The rows are grouped in 4 different ways at once. Each group adds its own fixed numbers to the row, and there is some noise. The rows also spread widely along 11 directions, which tell nothing about the answers.
In the rows, zero is written as 128.
Known rows, each followed by its group in each grouping:
[169 133 153 115 118 139 111 113 147 107 135 136 132 129 124 107 115 143
 130 116 107 128 187 127 126]	(5) j_552 j_83 (0)
[171  90 120 153 117 129 104 126 143 107 170 151 119 158 124 109 138 127
 117 153 176 149 152 121 110]	(4) j_926 j_732 (2)
[184 104  85 147 116 124 122 112 183 117 178 154 135 132 123  93 165 140
  91 156 165 121 124 131 104]	(4) j_926 j_83 (0)
[161 122  80 123 113 119 144  99 188  68 130  97 121 143 138 184  96 135
 102 154 110 138 176 116 144]	(0) j_721 j_870 (1)
[148 163 129 116 157 103 128 137 167 129 121 132 105 114 153  99 170 145
 101 171 160 114  73 119 164]	(3) j_442 j_710 (2)
[144 105  92  89 114 109 125 123 117 134 157 120 107 162 130  99 108 117
 121 162 119  96 161 152 110]	(1) j_442 j_710 (1)
[103 180 162 126 110 144 119 147 150 144 155 130 148 160 132 108 123 137
 123 118 124 107 151 152  91]	(3) j_983 j_732 (2)
[159 121 154  76 127 148 138 134 111 156 161 154 171 102 142  48 144 138
 116 110  84  86 158 119 136]	(5) j_552 j_244 (1)
[157 108 178 155 118 112 162 145 137 155 113 141 160 132 111 134 141 129
 197 136 104 159 115 127 189]	(1) j_314 j_417 (1)
[114 140 160 136 125 117 140 140 124 178 124 141 173 138 111 102 146 108
 170 112  81 127  98 127 173]	(0) j_314 j_244 (2)
[ 85 109 129 122 118 160 114 135 123 114 144 135 212 186 127 110  79  64
 177 115  64 116 175  89 191]	(2) j_983 j_870 (1)
[118 110 132 126 145 127 141 142 113 107 136 132 143 164 177 125 110 115
 126 136 151 138 145  98 171]	(2) j_721 j_417 (2)
[163 107  75 139 113 114 112  78 129 122 147 121 132 136  86 113 100 115
 126  86  73  99 202 125 107]	(0) j_552 j_417 (2)
[140 144 157 102 124 108 134 160 126 177 148 152 119 144 121  69 163 147
 151 140 148 118 100 162 125]	(4) j_721 j_870 (2)
[140 149 189 107 118 118 115 133 117 148 138 145 116 139 117 126 147 168
 140 167 140 150 127 164  95]	(5) j_983 j_417 (2)
[157  96 157 133 122 144 128 130 154  90 135 135 162 160 142 142 112 126
 152 155 123 166 154  83 186]	(4) j_442 j_870 (1)
[143 116 130  80 138 106 148 136 102 133 116 104 102 162 133 112  79 109
 156 139 103 115 176 140 174]	(5) j_442 j_710 (2)
[156  85 100 134 153  98 134 114 115 143 133 144 139 112 136  89 173 140
 125 154 130 128  85 102 184]	(3) j_983 j_710 (1)
[ 97 188 181 105 119 156 138 169 167 134 146 131 164 165 166 108 127 134
 140 144 143 115 116 135 131]	(4) j_983 j_870 (1)
[122 161 167 125 140  98 152 153 115 151 105 120 103 139 151 112 126 150
 154 113 139 127 125 139 168]	(3) j_721 j_710 (2)
[111 176 145 145 136 109  67 149 156 147 142 163 128 140 140  74 183 130
 130 143 184 114  69 122 116]	(5) j_314 j_244 (1)
[116 138 190 188 109 118 153 159  99 152 138 139 145 151 176 135 149 182
 155  97 181 160 123 111 128]	(1) j_721 j_710 (1)
[113 136 107 162 121 114  77 105 145  95 132 141 173 133 118 144 164 132
 124 127 112 139 105  78 155]	(0) j_721 j_732 (1)
[121 161 165 124 131 177 145 161 202 115 161 138 194 162 152 115 119 103
 126 149 118 130 134 110 151]	(0) j_983 j_870 (2)
[101 136 101 166 116 109 109 135 131 125 137 121 149 180 134 139 120 109
 149 109 141 120 138 110 140]	(1) j_721 j_732 (2)
[137 142 124 155 149 100  80 112 115 113 112 131 107 130 123  98 121 125
 157  68 132 121 157  90 149]	(0) j_552 j_870 (2)
[130 128 145  89 126 146 103  98 111 100 125 129 141 137 134 102 101 127
 134  91  76 117 196 103 144]	(4) j_983 j_244 (0)
[143  42  87 113 144  76 114 138  58 177 140 157 102 167 131  53 141  96
 172 153 156 120 108 146 166]	(2) j_314 j_83 (1)
[146 178 202 146 132 171  98 155 179  96 150 154 162 144 139  78 131 125
 147  96 137 124 173  83 143]	(4) j_442 j_732 (1)
[168 150 162 114 151 158 159 146 173 120 134 134 139 109 181  87 139 139
 105 120 150 116 133  99 164]	(4) j_552 j_244 (2)
[ 89 113 136 124 131 106 119 141 101 141 127 140 170 176 155 142 146 122
 155 162 140 153  69 103 189]	(4) j_721 j_417 (2)
[ 85 169 159  88  96  99 135 103  70 152 102  93 127 135 138 158  95 167
 134  90  58 105 162 142 120]	(3) j_442 j_244 (2)
[119 128 104  87 111 129 119 125 137 137 164 140 162 151 132  92 152 127
 113 168 110 101 108 134 133]	(4) j_721 j_710 (1)
[150 165 217 118 108 122 165 166 140 169 125 143 117 131 126 113 156 172
 167 156 138 138 116 190 131]	(2) j_721 j_83 (1)
[137 101 118 134 140 115 131 153 127 122 155 132 115 176 193 127 124 127
 105 165 211 154 130 115 129]	(5) j_314 j_732 (2)
[132 157 140 145 146 102  73 153 155 100 117 127  87 178 132 108 111 100
 167 147 183 131 148 115 157]	(5) j_442 j_732 (1)
[108 128 102  83 117 113 135  90 121  87 107 100 159 122 163 204 121 144
 104 172  89 133 100  98 178]	(4) j_926 j_417 (1)
[184 123 142 163 123 131 155 161 204 137 161 154 159 141 120 106 161 130
 133 169 161 155 110 123 157]	(5) j_721 j_870 (2)

New rows. What belongs after each?
[159 117 119  95 143 106 107 109 101 139 143 147 113 116 103  60 145 133
 120 123  95 102 148 126 126]	(0) j_442 j_710 (2)
[125 152 137 177 117 138  95  95 158  94 131 131 171 122 116 151 146 148
 127 109 101 141 136  84 139]	(0) j_983 j_710 (1)
[134 135 137 138 161 128 117 149 159 122 121 153 172 138 154  81 146  91
 162 116 137 118  96  72 216]	(4) j_314 j_417 (1)
[125 147 161  92 125 148 137 140 150 101 126 107 131 158 147 151  94 122
 135 159 105 133 168 143 143]	(0) j_983 j_732 (1)
[111  99 117 165 108  90 114 112  92 127 118 125 140 162 142 160 116 151
 155 113 127 148 135 112 160]	(3) j_721 j_83 (1)
[ 94 191 153 105 149  89  54  97 114 102  71 132 126 103 125 132 154 143
 149 103  88 131  85  96 174]	(0) j_314 j_83 (0)
[ 88 117 105 137 142  96  99 130  72 142 152 143 133 170 181  98 128 128
 113  96 171 121 123  97 108]	(0) j_314 j_417 (2)
[142 140 144  70 143 140  99 123 148  92 120 144 117 130 133  86 129 107
 119 153 101 116 154 120 164]	(2) j_721 j_244 (0)
[128 145 117 149 127 133 155 154 171 134 160 132 156 164 157  80 122 115
 122 107 140 101 151 117 152]	(3) j_721 j_710 (0)
[158 137 163 145 132  95 158 144 139 136 106 117 112 145 147 157 122 151
 155 149 156 157 124 133 170]	(5) j_442 j_83 (2)
[172 137 168  83 119 142 126 112 143 107 131 138 137  92 117 133 155 166
 112 164  83 133 145 136 126]	(1) j_983 j_732 (1)
[125 141 141 122 140 131 141 140 136 125 140 137 162 136 168 100 120 119
 125  96 119 111 149  99 152]	(0) j_314 j_417 (1)
[126 143 137  69 131  78 114 134  85 152 116 129  72 140 121 102 132 147
 152 153 121 111 130 179 121]	(0) j_721 j_417 (1)
[120 141 158 100 128 137 155 148 126 136 135 129 164 133 174 111 131 132
 125 111 115 120 137 108 155]	(1) j_314 j_732 (0)
[108 169 121 104 123 102 111 138 128 137 121 110 114 165 138 114 105 114
 146 111 125 100 154 143 125]	(5) j_314 j_732 (0)
[115 140 138 144 124 100  91 137 108 140 127 136 117 169 117 102 138 127
 166 110 150 130 130 130 137]	(4) j_721 j_732 (2)
[130 172 144 162 101 127 155 139 173 166 154 133 164 135 118 117 148 150
 136 125 122 102 125 154 107]	(3) j_983 j_417 (1)
[116 105  93 104  89 113 138 109  93 135 155 115 154 153 131 134  98 132
 120 107  84 104 173 131 107]	(1) j_926 j_870 (0)
[135 125 157 132 135  93 166 122 105 152  66  98 117 110 150 158 124 147
 177 118  98 137 110 116 228]	(3) j_552 j_244 (1)
[142 131 207 124 127 132 125 163  98 138 143 154 127 151 148  78 118 150
 158 104 143 139 169 118 121]	(1) j_442 j_870 (2)
[146 132 169 142  97 139 180 142 134 188 174 147 188 126 120 100 165 162
 127 129  99 119 115 137 112]	(1) j_442 j_710 (2)
[150 143 128 104 151 126  65 138 158 124 167 177 125 139 134  33 167 123
  94 159 161 100 108 125 114]	(3) j_442 j_83 (2)
[164 112 237 134 121 148 172 182 131 162 137 161 162 144 124  84 132 133
 199 142 117 159 145 128 188]	(2) j_442 j_870 (1)
[ 97 160 169 153  78 122 187 153 143 165 130 101 153 173 145 177 110 160
 158 142 118 140 132 166 142]	(3) j_721 j_710 (1)
[111 168 172 150 131 121 109 141 140 149 138 159 170 122 154 103 176 161
 120 117 147 140  75  98 136]	(3) j_314 j_870 (2)
[114 170 186  95 128 126 117 139 131 126 110 132 128 141 151 120 125 139
 157 132 127 131 125 128 151]	(4) j_314 j_417 (1)
[165 127 143  77 158 127 190 145 143 128 104 113 122 116 152 110 105 110
 154 143  95 108 156 136 208]	(2) j_983 j_417 (1)
[117 177 124 178 113 147 107 117 207  93 150 130 190 139 134 150 148 129
 104 141 119 124 109  81 139]	(0) j_442 j_710 (1)
[ 97 156 101  87 149  91  74 151 128 151 139 132  70 191 119  49 115  82
 145 175 158  75 113 171 130]	(3) j_442 j_710 (2)
[145 113 195 136 108 140 165 135 118 151 125 137 157 127 162 134 149 169
 144 129 131 161 125 117 156]	(4) j_552 j_244 (0)
[111 145 148 135 117 115 116 159 139 148 156 151 149 160 137 102 158 136
 142 148 146 131  99 134 128]	(0) j_721 j_870 (1)
[126 125 167 173 129 110 192 152 143 177 106 131 185 122 163 137 163 139
 162 120 123 154  64  95 224]	(3) j_314 j_244 (0)
[148 127 132 116 110 126 188 144 146 165 176 125 137 139 168 117 146 173
  77 167 151 116 123 152  97]	(3) j_442 j_710 (2)
[139 142  84 101  98 120 119 104 144 143 171 127 150 126 128 109 137 142
  87 137 106  77 147 143  80]	(5) j_552 j_417 (1)
[137  65  89 112 125 108 122 135 108 146 183 159 124 167 166  82 164 133
  87 176 176 134 110 132 106]	(0) j_721 j_244 (0)
[ 92 146 148 119 125 129  84 123 110 115 125 129 142 158 136 123 124 122
 153 144 119 126 124 114 144]	(1) j_983 j_710 (1)
[159 122 132 119  89 125 150 133 163 149 165 125 134 161 114 120 111 129
 123 155 115 119 174 159 101]	(5) j_442 j_244 (0)
[143 126 102 134 101 117 162  93 153 117 122 109 174 113 142 179 150 164
 105 135  87 133 114 101 164]	(4) j_721 j_244 (1)
[133 126 128 111 108 110 176 143 106 159 147 121 156 132 152 122 133 148
 122 120 119 112 139 134 137]	(5) j_926 j_732 (0)
[126 120  67 194 120  81 105 104 120 137 120 106  96 163 142 124 114 120
 155  79 172 105 143 107 139]	(4) j_552 j_244 (1)
[145 105 152 172  95 129 122 118 134 133 139 133 153 158 116 142 126 146
 171 126 132 157 147 115 142]	(4) j_552 j_870 (1)
[130 146 162  91 129 101  84 121  94  87  91 116  75 138 120 122  80 129
 175 110 108 127 185 130 146]	(1) j_926 j_870 (1)
[133 180 162 142 129 113 135 142 165 128 108 123 118 134 129 112 133 144
 155 111 124 123 140 130 169]	(3) j_721 j_710 (0)
[113 147 152 117 125 142  86  99 110  90 141 143 152 126 162 129 137 172
  90 103 119 137 157  95  96]	(0) j_983 j_83 (0)
[139 136 133 153 115  92 145 137 136 165 139 131 120 153 132 122 148 154
 147 136 167 130 112 139 121]	(4) j_442 j_417 (0)
[133 159 194 153 115 163 161 163 182 122 131 118 164 160 160 142 103 122
 155 125 131 142 164 121 173]	(3) j_552 j_732 (0)
[ 99 104 147 138 103 110  93 148  89 163 158 155 145 189 117 104 147 133
 152 151 142 141 119 147 112]	(3) j_721 j_732 (2)
[108 138 181 128 130 124 134 154 110 145 115 128 119 165 164 119 119 138
 172 135 157 141 122 131 157]	(4) j_983 j_244 (1)
[108 202 151  99 104 126 133 146 171 163 130 124 187 148  76 102 110  90
 185 120  35  72 143 152 166]	(5) j_442 j_417 (1)
[ 76 175 100  75 140 114  37 111 120  76 119 112  92 171 145 113  94 104
 115 140 126  88 161 128 116]	(3) j_983 j_732 (1)
[127 137 153 115 115 125  92 128 153 139 135 153 170 155  96 123 146 110
 153 177  99 146  99 140 153]	(5) j_314 j_83 (2)
[ 84 174 123  91 102 117 105 124 109 149 148 131 162 158 138  95 134 148
 123  87 100  82 138 144 101]	(4) j_721 j_83 (0)
[122 140 140  57 123 129 106 124  98 142 145 143 139 120 131  81 152 149
 107 137  90  96 137 145 102]	(1) j_983 j_732 (0)
[104 181 103 210 125 101 110 101 126 144 129 130 170 115 115 109 149 144
 148  22 115  81 133  84 125]	(2) j_983 j_417 (1)
[151 112 125 127 150 109 137 141 155 158 123 148 155 123  92  88 174  99
 166 163  97 133  78 128 205]	(0) j_983 j_732 (0)
[185 150 184 161 132 124 146 148 180 142 138 149 111 126 125  93 136 151
 142 120 155 140 159 146 121]	(3) j_314 j_417 (2)
[135 167 191 172  96 139 209 163 152 156 135 114 165 129 151 156 132 161
 151 110 134 133 133 136 145]	(2) j_926 j_732 (1)
[108 151 117 165 130  63  62 108  94 140 107 135  79 151 125  99 130 143
 162  72 159 118 134 130 118]	(3) j_314 j_83 (0)
[160  93 127 116 137 100 162 126 110 140 120 123 113 124 171 125 119 157
 130 122 133 133 140 127 166]	(3) j_314 j_83 (1)
[104 160 138 190 133 132 114 133 140 120 118 125 157 146 173 116 126 115
 149  74 153 110 135  71 171]	(2) j_552 j_244 (1)
[143 101 140  93 114 149 135 134 129 114 161 147 172 153 149  97 117 132
 129 128 100 128 170 109 152]	(4) j_721 j_870 (1)
[140 143 150 133 110 162 148 137 169 137 164 135 165 156 143 109 129 133
 114 131 128 120 153 132 108]	(4) j_983 j_244 (2)
[ 96 158 148 145 111 133 147 141 140 128 123 111 181 167 152 155 115 126
 153  99 113 132 135 106 172]	(4) j_721 j_732 (2)
[111 141 118 116 142  89 103 143 116 111 107 115  84 176 153 103  87 113
 159 106 151 115 169 125 166]	(3) j_721 j_870 (0)
[135 153 170 107 109 128 166 131 154 129 122 121 166 121 129 169 141 166
 125 157  79 155 117 133 156]	(0) j_721 j_870 (2)
[147 143 165 102 141 102 109 152 152 125 112 132  77 164 109 111 115 102
 179 194 139 137 130 159 162]	(0) j_442 j_417 (1)
[138  89 102 157 140  93  34 112 103 116 142 170 112 153 118  78 159 114
 152 136 170 140 107 100 131]	(1) j_314 j_83 (1)
[162 141 132  95 146 140 175 145 164 119 152 137 156 104 168  85 152 142
  95 137 113 105 133 113 165]	(0) j_721 j_710 (1)
[133 101 178 131 109 114 146 127 102 153 121 136 142 147 123 150 123 150
 163 146 102 170 134 142 150]	(3) j_314 j_417 (2)
[136 142  83 142 125 106 112 100 139  81 136 115 136 131 179 153 124 165
  79  96 151 118 158  87 119]	(5) j_721 j_83 (1)
[155 134 155 137 108 167 125 135 194  80 158 143 176 151 137 125 109 131
 120 139 105 142 187 104 146]	(3) j_721 j_870 (1)
[ 97 136 129 103 147  83  95 125  92 109  76 103  81 168 154 135  77 107
 171 114 129 134 146 117 185]	(3) j_314 j_870 (2)
[137 131 100 114 126 107 156 142 133 146 159 130 120 132 185 102 145 159
  82 147 174  95 109 147 112]	(3) j_926 j_83 (1)
[150  56  85 181 139 119 122 134 136 114 164 147 163 179 151 119 125  98
 139 152 177 150 140  82 168]	(5) j_983 j_417 (1)
[119 115 118 123 116  78  79 121  74 141 121 124  78 181 127 112  93 126
 174 111 148 126 172 158 110]	(5) j_314 j_83 (1)
[158 160 217  93 147 117 155 179 136 130 113 139  68 143 182 102 135 168
 156 162 197 149 130 159 147]	(4) j_721 j_417 (1)
[172  89 118 155  99 137 110 128 146 136 198 164 130 167  99  64 133 135
 124 139 141 123 196 150  82]	(3) j_721 j_710 (1)
[142 123  98 123 128 102 116 117 113 151 147 132 119 141 131  85 143 135
 120  97 136 104 142 128 112]	(4) j_314 j_732 (2)
[108 161 182  84 137 112 130 156 118 153 103 132 116 146 155 115 154 144
 151 163 144 135  78 145 167]	(4) j_721 j_244 (2)
[147  92 126 104 137 152 143 136 133 124 168 151 186 145 172  81 130 119
 107 120 122 128 140  84 156]	(4) j_314 j_870 (2)
[150 143 123 121 146 112 105 136 163 133 138 148 125 131 121  68 171 120
 137 163 151 107  83 114 167]	(4) j_442 j_710 (1)
[222  86 127 157 117 139 165 111 194 124 161 154 163 100 128 118 171 164
 108 144 134 152 130 112 140]	(4) j_314 j_83 (1)
[126 103 125 102 134 102 153 147  88 171 142 132 117 154 159  89 133 142
 131 134 146 116 132 150 141]	(3) j_983 j_732 (0)
[102 157 112 127 127 111  63 114 153  81 121 118 102 169 159 160 124 126
 116 182 178 146 110 115 128]	(5) j_314 j_710 (1)
[121 113 115 166 109 125 131 120 118 154 162 141 174 152 152 115 146 140
 124 107 151 122 120 102 115]	(4) j_552 j_417 (2)
[125 132 126 138 109 124 103  91 125 107 122 120 142 157 105 145  94 127
 158  95  90 130 187 117 129]	(4) j_983 j_417 (0)
[133 164 117 100 122 152 174 131 175 146 150 114 173 128 151 104 126 124
 100 109  96  80 141 130 131]	(4) j_983 j_244 (2)
[153 119 109 112 127 134 109 124 135 142 185 156 132 135 137  61 145 130
  88 129 141  95 153 135  73]	(0) j_552 j_417 (2)
[162 130 150 112 166 111  82 108 137 102 101 151 103 106 112  80 146 125
 141 134 111 142 128 102 187]	(3) j_314 j_710 (2)
[129 120 122  90 115 114 106 136 135 135 137 128 121 177 109 113 123 107
 157 183 118 117 130 148 150]	(4) j_442 j_732 (1)
[116 122 141 110 111 157 133 110 147  97 144 124 203 151 142 177 108 123
 116 163  76 152 150  99 155]	(5) j_983 j_417 (2)
[162 147 153 136  91 138 129 101 175 133 135 140 183 105  81 132 155 153
 148 119  59 133 131 122 139]	(4) j_314 j_870 (1)
